There are 5 ways to turn a row about zero (a turn may also mirror it). The second row of each pair is the first, turned, with some noise. The first 35 pairs use one turn. New pairs use 2 turns, one after the other, and a turn may come again.
In the rows, 128 means zero.
Known pairs, each followed by its turns in order:
[ 95 162 122 127 113 144]
[131 151 145 144 157 100] : K_467

[106 138 130 115 129  99]
[118 144 153 149 144 126] : K_534

[125 120 173 126 122 139]
[162 144 148 133 117 136] : K_468

[ 96 123 120 120  88 140]
[133 153  94 141 105 136] : K_468

[130  49 144 125 116 152]
[138 176  77  81 113 115] : K_534

[127 129 130 152 118 157]
[124 155 133 142 113 103] : K_468

[120 137  68 133  61 112]
[171 184 160 165  97 121] : K_467

[185  84 122  84 143 142]
[139 114 102  57  82 129] : K_467

[143 124 109 128 127 110]
[149 132 114 142 111 130] : K_467

[207  49 124  98 207  95]
[148  62  40  74  71 176] : K_467

[118  98 157 152 111 127]
[114 155 102 111 136 153] : K_534

[152 112  86 132 141 207]
[104 163 181 151 197 127] : K_394

[ 85 136 113 108 149 111]
[118 143 165 123 146  98] : K_534

[ 79 149 168 158 172 116]
[185 129  70 131 140  98] : K_394

[128 120 119 125  91 160]
[153 116 128 133  97 104] : K_640

[141  87 109 134 127  53]
[ 90  98  75 101 117 170] : K_394

[137  96  89 118 151 100]
[136 112 162  85 161 150] : K_640

[125 130 151  95 149 119]
[106 121 108 121 121 109] : K_467

[ 92 137 158 130 133 125]
[163 157 117 107 134 123] : K_468

[ 49 136 128 115 166 111]
[126 213 133 122 146 160] : K_640

[136 137 102 128 126 143]
[114 116 114 135 127 108] : K_468

[112  86 133 163 125 108]
[167 119 100 125 153 160] : K_640

[142 146 143 182 178 128]
[100 120 111 161 191 120] : K_640

[120 127 131 161 120 129]
[121 116 115 156 131 115] : K_394

[154 135 141 130 155 147]
[147 157 138 146 140 141] : K_394

[173 108 132 126 136 117]
[138 132 110 138  84 134] : K_534

[147 196 119 119 130 143]
[144 112 111 156 164  76] : K_468

[113 120 154 133 159 129]
[163 120 111 127 151 128] : K_394

[129 119 152 167 166 128]
[122  95 118 129 156 165] : K_467

[ 49 109 114 147  79 109]
[ 78 164 110 131 201 104] : K_534

[194 155  91  94 116 144]
[ 98 182 183 122 109 160] : K_394

[109  74 101 106 129  99]
[167 133 155  90 140 174] : K_640

[126 170 121 127 134  49]
[ 78 138  86  68 146 136] : K_640

[132 137 135 207 139 132]
[ 85 174 167 117 154 101] : K_468

[120 161  93 105 128 123]
[145 109 158 158 142 102] : K_534

New pairs. What belongs after each?
[114 102 130 129 109 148]
[133 124 110 124 108 100] : K_468 K_640

[169  49 107 118 126 155]
[ 95  86 149  71  95 176] : K_640 K_467

[133  64 135 171 124 143]
[183 116 119  85 156 134] : K_467 K_534

[137 124 149  84 113 127]
[126  93 158 133 122 104] : K_640 K_394

[163 135 105 144 101 111]
[134 131  83 135 117 156] : K_467 K_534

[130  96  88 137 142 146]
[110 164 137 166 127 105] : K_534 K_534

[165 135 172 116  85 124]
[108 155 174 134 137  90] : K_468 K_468

[145 162 141 133 131 143]
[112 119 109 128 160 138] : K_468 K_640

[133 102 131 126 122 151]
[125 125 106 131 146 148] : K_468 K_534

[144 120 117 116  53 145]
[108  76 127 138  87  90] : K_534 K_534

[107 131 144 142 147 194]
[120 146 131 189 128 165] : K_468 K_534

[117 170 117 129 177 131]
[109 146  87 117 157 161] : K_467 K_394

[157 150 120 142 112 141]
[105 111  97 111 126 136] : K_640 K_394

[110  95 136 139 107 178]
[ 94 147 161 167 154 129] : K_640 K_468

[ 85 114 163 127 178 165]
[111  68 178 122 150 121] : K_394 K_468

[106 167 122 178 168 111]
[115 136 123  83 161  89] : K_394 K_640

[162 128 128 131 123 149]
[107 114 129 148 107 134] : K_534 K_468

[126 108 100 145  80 127]
[ 88 160 109 143 134 154] : K_394 K_467

[ 79 126 207 157 109 168]
[191 108 183  73 133  95] : K_534 K_534

[138 120 134  49 124  97]
[144 179 133 180  92 110] : K_467 K_467

[192 133  91 168 127 188]
[147 198 145  90 166  75] : K_394 K_468

[ 80 121 137 122  98 132]
[157 174 109 111 139 125] : K_534 K_394

[154 141 118  89 150 130]
[130 150 117 153 101 160] : K_640 K_640

[125 157 154 144 117  80]
[112 106  83 109 106 107] : K_640 K_468

[ 49 123 146 139 143 137]
[ 90 114  79 122 161  87] : K_534 K_467

[116 207 161 126 136  78]
[141  96  75 206 141 113] : K_394 K_534

[136 145 134 130 119 144]
[132 148 141 139 144 133] : K_394 K_468

[133 116 164 145 131 136]
[145 144 142 151 113 153] : K_467 K_640

[116 126  57  86  49 125]
[203 173 115 198 125 149] : K_640 K_534

[103 140 152 108 128 140]
[114 102 128 117 121 136] : K_394 K_640

[130 115 196 156  97 121]
[161 169 102 172 106 162] : K_467 K_640

[165 115  90 109 118 122]
[127  91 128 103  97 108] : K_467 K_640

[123 106 140  80 134 165]
[133 112  89 169  98 122] : K_640 K_640

[118 116 117 142 152 179]
[ 91 132 127 149 168 146] : K_394 K_640

[128  67 146 105 102 198]
[117 101 130 193 146 196] : K_394 K_640

[109 127 134 106 131 112]
[116 139 137 140 100 113] : K_640 K_640

[ 67 139 106 117 135 131]
[ 93 154 146  83 109 135] : K_468 K_394

[118 157 132  61 118 161]
[181 111 137 161 161 151] : K_394 K_468

[181  75 102 120 107 147]
[188 105 142 141 177 101] : K_394 K_394

[128 106 114 110  84 157]
[174 111 102 140 115 127] : K_534 K_467

[ 50 172 123  86 166 128]
[155 102  97 142  60  56] : K_394 K_467

[162 140 139 135  78 111]
[ 80 107 143  94 134 140] : K_640 K_394

[125 175 112 126 108 129]
[110 107  94 126 148 141] : K_467 K_640

[138 130  49  86 187 112]
[230 130 118  99 108 149] : K_640 K_394

[122 134 111 131  61 136]
[137 171 115 114 131 177] : K_394 K_468

[133 123  85  54 121 115]
[ 96  95  76 155 172 146] : K_467 K_468

[125 120 149 135 207 128]
[124 135 129 102 104  59] : K_467 K_534

